The same things were measured in two ways. Each way mixes the same 10 hidden numbers, adds some noise and spreads widely along 6 directions of its own, which tell nothing about the thing.
(in the rows, 128 means zero)
Some things both ways: the first way, then the second way.
[107 162 104  90 157  71 198 160  81  94 118 117 138 128 144 159  74 118
 160  76  88 112 158 155 133 114 174 115]
[144 116 130 147 152 130 120 130 101 139 145 156 137  81 132 113  93 106
 137 123 107 110 137 110 107]

[142 165 132  75 140  96 176 150  97 121 141  91 123 139 150 157 135  95
 147 118 101 102 110 119 138 126 127 115]
[127 170 126  39 165  66 141 114 121 112 134 135 113 134 108  95 155 112
 133  41 118  92  89 116 108]

[148 113 107  96 129 111 157 107 153 115 153 124  86 161 129  72 125 113
 107 109 100 110 130 132 196 148 135 100]
[100 152 163 129 125 121 142  85 184  94 138 175  75  87 143 141 139  79
 122 107  87  63  96 130 155]

[146  85 100 185 144 108 171 128 113 108 109 106 171  99 100 104 132 148
 127 114 122 132 143 164 132 121 137 151]
[142 143 142 135 149 150 118 129 134 161 153 125 124  81 111 107 108 120
 158 134 125 144 117 128  98]

[119 177 177 118  96 173 112 136  93 118 160 152 139 119  89 164 147 122
 136 138 127 111 123 113 140 137 139 138]
[134 127 102 122 145 115 127 126 136 142 103  68  95  97  98 112 134 179
 122 176 128 175  64 121 145]

[127 120 110 167 124  87  92 101 113 125 109 129 137  97 101 117 146 108
 149 141 122  93 152 144  91 146 146 163]
[134  68 103 194  81 116 118 134 116  84  89 123 118 135 128 149 124 153
 107 165 156 118 120 101 163]

[112  63 102 139 165  58 131 177 150  86  65 139  81 142  84 159 103 115
 156 113 126 121 132 115 134  93 172 205]
[117 120 103 209  89 191 112 139 161  89  82  92  92 118 100 184  76 138
 133 170  94 160  97 121 133]

[146 129 114 199 114 115 116 101 137 147 110 122 196 100 130 101 135 129
 114  87 126  96 108 126 149 180 149 169]
[132 141  59 143 180 158 162 176 116 134 129 124 129  78  60 105  63 104
 204  82 103 137 114 102  92]

[137  79  84 119 188  73 161 114 111 140  92 102 128  94 142 116 119  82
 165  89 123 108 126 154  54 101 108 165]
[189 116 115  98 158  84 180  68 173 172 183 133 139  49 153  89 128  53
 106 114 110  38 151 131 181]

[153  90  90 204 123  67 143 116 106 104 127  97 120 149 103 124 135 121
 149 145 123 111 127 162 107 134 143 172]
[134 150 167 158 161 150 117 116 225 146 131 125  70  81  93 148  75  95
 170 140  68 148 128 127 108]

[146  79 139  87 138 151 143 150 168 116 114 139  56 152 129 145  71 125
 114  89 131 129 131 117 122 119 167 164]
[ 99 116 119 128 139 159 151 180  74  86 117 153 128 179 119 141 150 161
 119  99 132 138 178 129 137]

[117 130 108 103 136 113 148 155 117 113 112 147 117 118 119 164 126 103
 141  95 102 114 160 135 151 120 108 114]
[154 144 138 122 165 157 109 116 138 153 143 106  81  98 117 131 105 111
 117 132  68 154 126 124 106]

[123 154 131 126 136 104 149 179  87 104 128 111 109 123 142 183 107  96
 184 144 119  84 108 113 167 150  73 144]
[124 111 120 160  81 149  95 162 133  73  81  83  71 177  99 157 138 156
 112 124 155 179 113 120 116]

[139  99  81 116 195 103 204 127  93 123 119 104 162  95 138 120 115  98
 151  72 102 121 134 170 119 107 102 123]
[129 155 121  44 165  77 153 100 129 131 174 154 105  69 154  77 154  78
 106  69 123  50 112 127 151]

[212  85 117 203 124 121 112 104 146 153 120 122 131 146 169 121  95 105
 159 113 106 144 153 134 132 146 131 151]
[149  79 157 186  69 125 124  97 124 123 137 166 189 140 165 126 167 152
  95 200 163 101 147 131 177]

[172  96 135 224 146 115  70 123 111 141 101 159 149 105 127 144  85 109
 221 140 124 135 161 129 105 113 111 195]
[175  78 128 190  68 143 123 138 150 149 144 122 165 137 144 118 143 124
 101 179 171 145 180 141 156]

[189  80 131 132 105  87 118 129 192 107  81 112  98 143  64 136 131 140
  94  98 114 119 129 114 136 149 225 191]
[ 70 119 119 197 112 144 129 121 151 105 102 141  91  87 117 179  73 126
 168 145 118  87  83 102 144]

[156 137  80 123 120 128 144 133 107 130 162 132  99 161 143 197 133 102
 123  94 100  85 136 163 132 159  78 104]
[125 113 128 172 112 176  97 172 129 136 140 130 116  80 150 145  64 105
 112 140 122 146 174 140 112]

[109 174 128  66 116 140 138 120 121 130 156 133 124 131 124 137 135 129
  91  91 120  75 107 127 129 159 160 122]
[122 120 135  92 159  87 117  76 174 107 143 133  43 149 120 150 150 135
 120 123 106  84 133  85 177]

[ 69 172  95 122 136 126 137 139  82 127 180 147 126 142 173 119 128 141
 135 152 126  84 137 146 148 125  81  84]
[123 124 127 131  92 128 131 124 151 109 149 150 139 135 150 137 133 107
 106 114 143  90 159 141 156]

[111 189 148  94  98 146 154 136 111 122 167 103 144 131 143 126 144 129
  94 128 124  80  89 105 178 179 142 111]
[108 127 132 117 133 102 129 104 158  93 107 121  75 142 111 148 141 147
 143 129 132  90 103  95 164]

[188 115 113 159 100  87 115 141 166 158  92 121 126 152 154 157 145  96
 134  89 107 120 124  98 159 142 108 149]
[164 106 132 196  93 197  93 124 112 115 108  92 147 156 112 179  84 150
 123 171 115 168 149 122 106]

[ 82 133  85  86 171  81 170 172 102  95 127 119  91 133 142 149  92 143
 142 125 128  70 120 149 124 120 113 135]
[127 137 125 107 115 124 107 145 121  85 150 154 106 192  99 132 153 116
 135  46 145 138 148 116  93]

[ 68 143 150  57 152 126 160 185 120  96  95 139 127  75  87 120 125 159
 127 128 139 105 133 112 146  93 128 136]
[133 141  78  99 127 118 129 123  69 113 117  71 120 146  81 107 170 172
 127 100 159 170  31 117 103]

[143 121 151  87 129  98 155 125 170 139 116 139  88 160 151  48  77 128
 139  81 122 138 118  97 167  95 159 140]
[127 154 125 156 155 175 172  87 198 138 124  91  81  76 100 174  90 101
 139 142  49 120  94 146 156]

[ 96 123 111 103 139  73 172 120 111 118  95 104 149  63 118  31 135 156
 132 138 129 117 177 158  99  92 129 106]
[119  99 149 119 114 111 127 123  66  87 121 139 111 183 140 155 164 144
 102  78 169  89 156 114 129]

[169  68 110 170 130  87 152 112 151 133 109  75  98 130 173  58  96 124
 137 147 137 120 128 131 118 145 125 152]
[131 121 156 187 120 188 146 173 162 122 101 121 115 141 106 168  86 103
 156 119 103 139 193 138 110]

[144  97 141 146 151 140 162 171 100 111 103 103 147  94 101 179 123 135
 148 126 145 124 108 134  90 105 119 185]
[145 130 159  79 151 105 134 103 174 170 173 111  97 132 137 119 153 120
 131 119 154  96 184 128 156]

Other things, the second way, with their names:
q_44: [ 90 181 106  99 129 146 137 151 127 147 120  94 137 125 111 141  96 117
 151  84 106 121  92 140 102]
q_125: [159  93 149 185 112 183 110 166 167 146 107  70  76 143 116 157 114 141
 112 178 125 197 194 138 131]
q_37: [121 153  94 133 103 163 132 187  55 118  79  69 187 125  98 132  89 162
 135  99 152 181  77 156  66]
q_812: [132 120 143 130 113 116 109 124 150 162 114  81 100 120 148 142 114 126
 109 156 127 113 132 120 141]
q_185: [111 129 103 120 123  84 131 105 100 140 171 177 183  75 146  97 124 122
 131 111 163  78  85 125 135]
q_336: [196 106 126 160 104 148 120 115 121 149 123  93 190 153 112 132 116 138
 122 156 129 155 147 129 112]
q_489: [138 137 115  83 182  75 150  70 112 131 147 133 105 114 107 116 150 120
 127  86  92  86  71  98 133]
q_856: [102 144 165  92 128  83 113  71 122 132 161 148 100 191 124 147 192 136
 121  76 134 102  93 114 116]
q_362: [182 165 126  81 152 103 137  92 125 123 105 103 156 134  89  77 175 152
 122 145  86 156  46 119 118]
q_894: [181 104 167 162 135 123 138  88 191 148 146 158 138  89 142 123 107  82
 134 163  97  78 179 118 158]
q_414: [ 95 135 136 113 116 148  93 188  96 115 129 143 118 172 139 134 133 155
 118 111 145 153 174 128 109]
q_322: [108 143 109 147 109 124 137 110 142 139 125 106 119  30 145 120 107 118
  99 157 117 122  41 155 147]
q_722: [ 97 136  72 128 160 125 118 147 103 122 101 100  86  91  96 120 102 163
 152 147 106 142  51  87 129]
q_615: [147 153 135  95 142 105 120 112 174 129 139 128  96 138 113 122 125  85
 134  84  84 104 130 112 117]
q_258: [104 156 112  91 151 113 143 153 108  93  84 104  95 156  76 111 162 172
 157 102 128 151  63 108 117]
q_962: [151 117 113 132 147  84 180  70 104 147 174 188 213  82 127  81 169 128
 122 134 128  93  79 137 156]
q_749: [113 100  97 181  58 164 127 188 155  88 141 165 135 108 155 129  98  86
 120 122 167  94 194 135 160]
q_515: [ 97 128 140 146 135 106 127 116 126  98 103 141  81 134 101 131 165 162
 130 134 115 147  56 109 130]
q_56: [160 101 159 171 131 128 128 100 157 166 136 133 161 111 129 146  89 123
 151 168 125 103 169 117 137]
q_472: [140 120 142 137 161  65 181  49 132 173 176 182 186 109 105 104 158 106
 181  99 137  57  85 107 133]
q_136: [162 156 141 144 125 159 132 147 162 146 152 145 177  84 116 121  65  63
 145  83  98 137 162 163  74]
q_369: [107 121  98 141 143 146 133 158  58 112 125 147 150  96 136 150  64 111
 125  78 112  96 142 124 100]
q_623: [ 90 166 100  62 189 104 156 160  84 131 103  95  78 120  86  96 151 154
 161  80 117 132  61 104 109]
q_724: [137 155 141 100  99 123  92 153 131 116  92  82 106 148 122 102 165 158
  94 147 129 185  75 136 108]
q_823: [168 162 158 113 141 126 102  95 196 152 130 124 142 115 117 119  97 113
 148 163  70 123 126 115 121]
q_918: [153 143 130 129 140 109 153  57 115 182 194 151 213 110  99 101 151 129
 170 110 155 115  71 136 104]
q_285: [150 125 105 120 120  81 126  66 153 119 138 118 112 146 102 131 147 112
 135 103 120  90  72  91 137]
q_594: [124 140 125 127 108 158 101 169  98 141 148 130 152 144 137 141  82  92
 141  71 137 110 176 127  77]
q_843: [115 133  69 128 108 148 127 186 134 123 107  67 120  98 106 142  54 118
 149  92 163 128 136 130 114]
q_972: [121 150 114 110 149 142 112 128 133 173 142  67 113 110 107 142  95 161
 136 139 130 173 108 138 111]
q_62: [106 155 111 132 144 150 143 152 152 129 131 137 126  87 112 144  65  91
 161  90  90 105 131 129 111]
q_671: [146 102 192 134 131 153 120 138 131 111 157 182 112 201 141 146 166 122
 112 107 123 123 249 126 134]
q_341: [118  97 115 154 123  92 173  76  74  99 139 176 192 100 131 136 137 141
 130 107 166  60  87 123 153]
q_990: [ 99  92 179 135 100 134 119 147 120 106 141 158 116 191 165 175 149 153
  97 116 179 103 236 142 158]
q_794: [ 65  90 126 186  54 133 118 174  84 104 118 158 148 137 165 144 145 163
 109 149 205 113 132 137 152]
q_933: [149 155 103 126 182 138 147 121  80 140 121 121 185  99  72 109 101 160
 159 119  89 176  60 128  77]
q_804: [165 111 114 130 129  81 125 107 133 117 104 112 133 168  81  95 186 177
 133 161 132 167  70  93 138]
q_61: [ 97 140 119  97 111  93 135  76 103 132 165 136 155 148 126 131 178 166
 123 108 177 106  66 134 145]
q_849: [140  89 115 168  68 110  93 137 133 113 117 102  99 104 144 127 121 119
  95 140 177 126 109 119 133]
q_899: [104  96 130 168  95 116 154 129 138 130  80  96 125 118 154 172 102 132
 114 158 134  66 136 121 179]
q_968: [191  73 186 182  73 155  79  96 123 119 151 128 116 176 143 130 195 155
  75 184 171 181 165 134 131]
q_708: [141 135 112 142 119 131  92 114 159 141 128 100  93  93 127 118 119 137
 106 185  92 161  76 118 138]
q_126: [121 112 125 105  95 102  97 156 130 124 133 126 139 180 150 142 114 135
 124 108 172  89 195 107 141]
q_922: [146  83 155 148 140 147 143 158  90 144 142 125 124 133 141 138 123 130
 116 112 165 125 223 138 127]
q_871: [118  91  92 158  68 117  95 185  84  92 116 131 135 144 126 108 139 154
 115 117 207 156 122 116 117]
q_380: [ 73 174 127  88 144 141 133 178 164 153 126 101  77  91 132 124 105 123
 135 110 116 134 124 147 131]
q_24: [192  94 142 155 111 102  91  77 137 122 109 101 107 142 111 109 167 151
 111 195 124 147  80  87 139]
q_576: [160 147 123  96 147 110 118 143  98 139 125 115 147 141  91  73 159 146
 149 115 136 162  90 111  87]
q_501: [140 159 128  66 172 110 169  96 133 124 152 128 112 176  90 126 175 111
 142  49  97 101 126 120 125]
q_75: [129 145 120 103 120 158 101 211  67 122 149 173 196 148 142  87 110 126
 131  90 144 146 196 136  79]
q_452: [ 96 134 119 125 125 156  95 174 143  92  89  80  47 142 107 160 106 169
 120 138 128 177 128 123 127]
q_23: [176  77 210 210  58 126  70  71 145 132 145 161 169 163 146 141 160 153
 114 202 180 145 146 124 121]
q_296: [113  98  95 219  73 163  99 129  84  91  79  98 140 139 109 185  82 160
 135 157 137 142  65 101 110]
q_7: [141 147 133 100 126 104 169  86 196 156 139  96 133  81 130 109 144 119
 134 154 138  83 101 145 185]
q_599: [154 122 165 135 161 105 147 120 125 134 159 203 145  91 119  65 165 106
 151 122 125 114 129 118 116]
q_479: [114 112 153 104 152  52 161  74 128 111 153 187  86  99 151 105 185  93
 108  87 128  35 104 106 169]
q_423: [153  76 131 177  76 136 118 159 108 155 172 162 179 117 178 120 107  81
 104 119 179  89 223 136 130]
q_970: [124 116 208 127 107 124  91 102 141 124 170 172  97 128 181 149 140  98
  91 111 148  85 192 140 127]
q_331: [128 105 143 146  99 153  78 124  86 108 132 127 130 151 160 163 119 165
  71 160 131 148 152 132 130]
q_676: [113  68 155 223  69 155 118 118 118  90 102 163 126 139 169 178 133 143
  84 194 126  99 152 120 179]
q_87: [ 88 125  79 102 156 100 155 177  98 116 100 121 116 109 118 122  89 133
 158  87 139  78 131  94 140]

Some of these things the first way, each followed by its name:
[174 114 131 159  99 100  76 128 153 160  99 125 114 135 140 154 167  95
 144 145 124 118 134  95 109 130 114 159]  q_336
[167  93 132 113 137 164 114 112 157 124 141 155 113 139  91 121 116 162
 100 111 116 138 157 145 120 111 190 142]  q_414
[121 139  75 107 152  94 175 135  94 116 149 116 130 144 137 152 116 156
 114 100 108  93 144 184  88 115 152 114]  q_185
[216 103 109 145  95  90 144  93 164 163 125  95 109 178 157 120 138 105
 106  76 106 129 119 131 105 139 156 141]  q_933
[176 100  97 116 134  86 150 143 148 137  90  98 105 107 166 114  95 156
 134 125 116 112 178 155  93 120 111 115]  q_856
[147  93 120 226 105  96  99 156 103  91  85 135 129 105  83 190 129  97
 187 158 110 131 185 138 135 143 120 176]  q_515
[233 138 117 167 102 108 142  93 123 151 142 121 155 141 132 122 141 102
 158  88  77 136 158 153 161 139  92 102]  q_970
[147 188 155 168 118 129  75 133  91 146 133 152 206 113 125 173 145 139
 164 141 109 119 146 115 117 122 167 150]  q_126
[105 157 127 178  80 112 106 118 127 140 130 149 176 109 118  50 161 208
 105 164 144 120 165 140 133 104 138 112]  q_918
[153 126 125 173 131  55 115 135 115 133  52 139 181  79 105 144 129  92
 194  91  97 142 182 126 108  98 151 168]  q_489
[147  69  95 152 129 147 134 107 124 135 138  93  80 101 151 107 125 118
 119 158 154  85 127 161  73 165  54 143]  q_125
[131 152 115 160  74 100 116 142 101  99 155 115 100 151 107 156 168 138
 128 192 119  91 153 143 147 153 111 112]  q_23
[161 108 103  91 167  84 140 105 146 140 120 104 109 131 154  90 108 113
 134 105 107 104 127 132 112 129 163 138]  q_615
[187 110 113 172 102 131 143 123 112 144 144 102 111 145 160 150 119 130
 141 129 130 117 136 157  83 135  86 135]  q_990
[222  47 120 160 144 106 136 118 174 137  90 117  84 151 141 130  61 100
 157  74 110 148 139 131 110 128 153 187]  q_671
[139 161 147  65 108 117 144 153 112  99 125 123  81 119 112 181 114  80
 151 114  95  94 151 118 155 160 125 116]  q_479
[163 172 140  95 126 114 113 141 100 118 135 131 116 113  96 193 141  88
 170 121  97  76 127 123 141 157  96 137]  q_849
[134 153 110 120 124 149 108 112 101 122 171 129 126 112 107 151 148 136
 118 145 123  62 125 157 119 175 105 125]  q_871
[104  99 128 108 146 113 180 194  96  43 120 114  62 146  80 217  85  99
 153 131 112 114 135 133 154 139 172 168]  q_599
[180  98 148 151  93 217  84 121 148 135 162 148 115 131  81 168 183 134
  90 157 131 125 132 123 145 152 106 138]  q_380
[ 63 158 144  68 148 112 139 172  96  94 129 132 127 111  59 156 168 161
 118 151 150  87  93 118 102  83 163 166]  q_843
[181 110 137 161 108  99  96  91 148 135 121 124 122 148 103 117 149  86
 139 119 107 127 126 111 133 144 184 171]  q_894
[115 167 143  93 119  56 120 147 152 115  81 147 140 116 108  89 110 156
 141 107 102 119 170 105 161 100 209 134]  q_296
[141 128 102 127  78  73 137 112 136 135 120 102 101 144 117 110 178 126
  97 125 126  97 132 140  93 132 132 127]  q_341
[106 146 130 102 121 127 124 161  98  95 144 169  92 141  78 182 152 110
 155 145 106 119 165 132 156  98 105 114]  q_322
[132 150 149 109 123 138 121 152 142 140 126 143 144 124 155 102 124 164
 123 145 120 135 156 104 166 101 143 104]  q_44
[188 119  98 153 130 174 116  81 145 162 180 144 158 161 159 115 139 134
  88  96  97 126 140 152 157 153 143  98]  q_75
[177 123  90  98 166 102 154 108 124 152 134 107 113 121 194 110  61 133
 149  90 105  94 152 170  80 137 114 114]  q_423
[200  89 138 168 138 110 106 125 137 133 100  95 113 126 143 170  90  85
 167 122 119 112 116 112  92 165 164 205]  q_804
[113  98  84 158 150  71 149 164 110 104 103 116 118 143 128 170 126 123
 144 129 121 112 140 144 112 109 138 158]  q_62
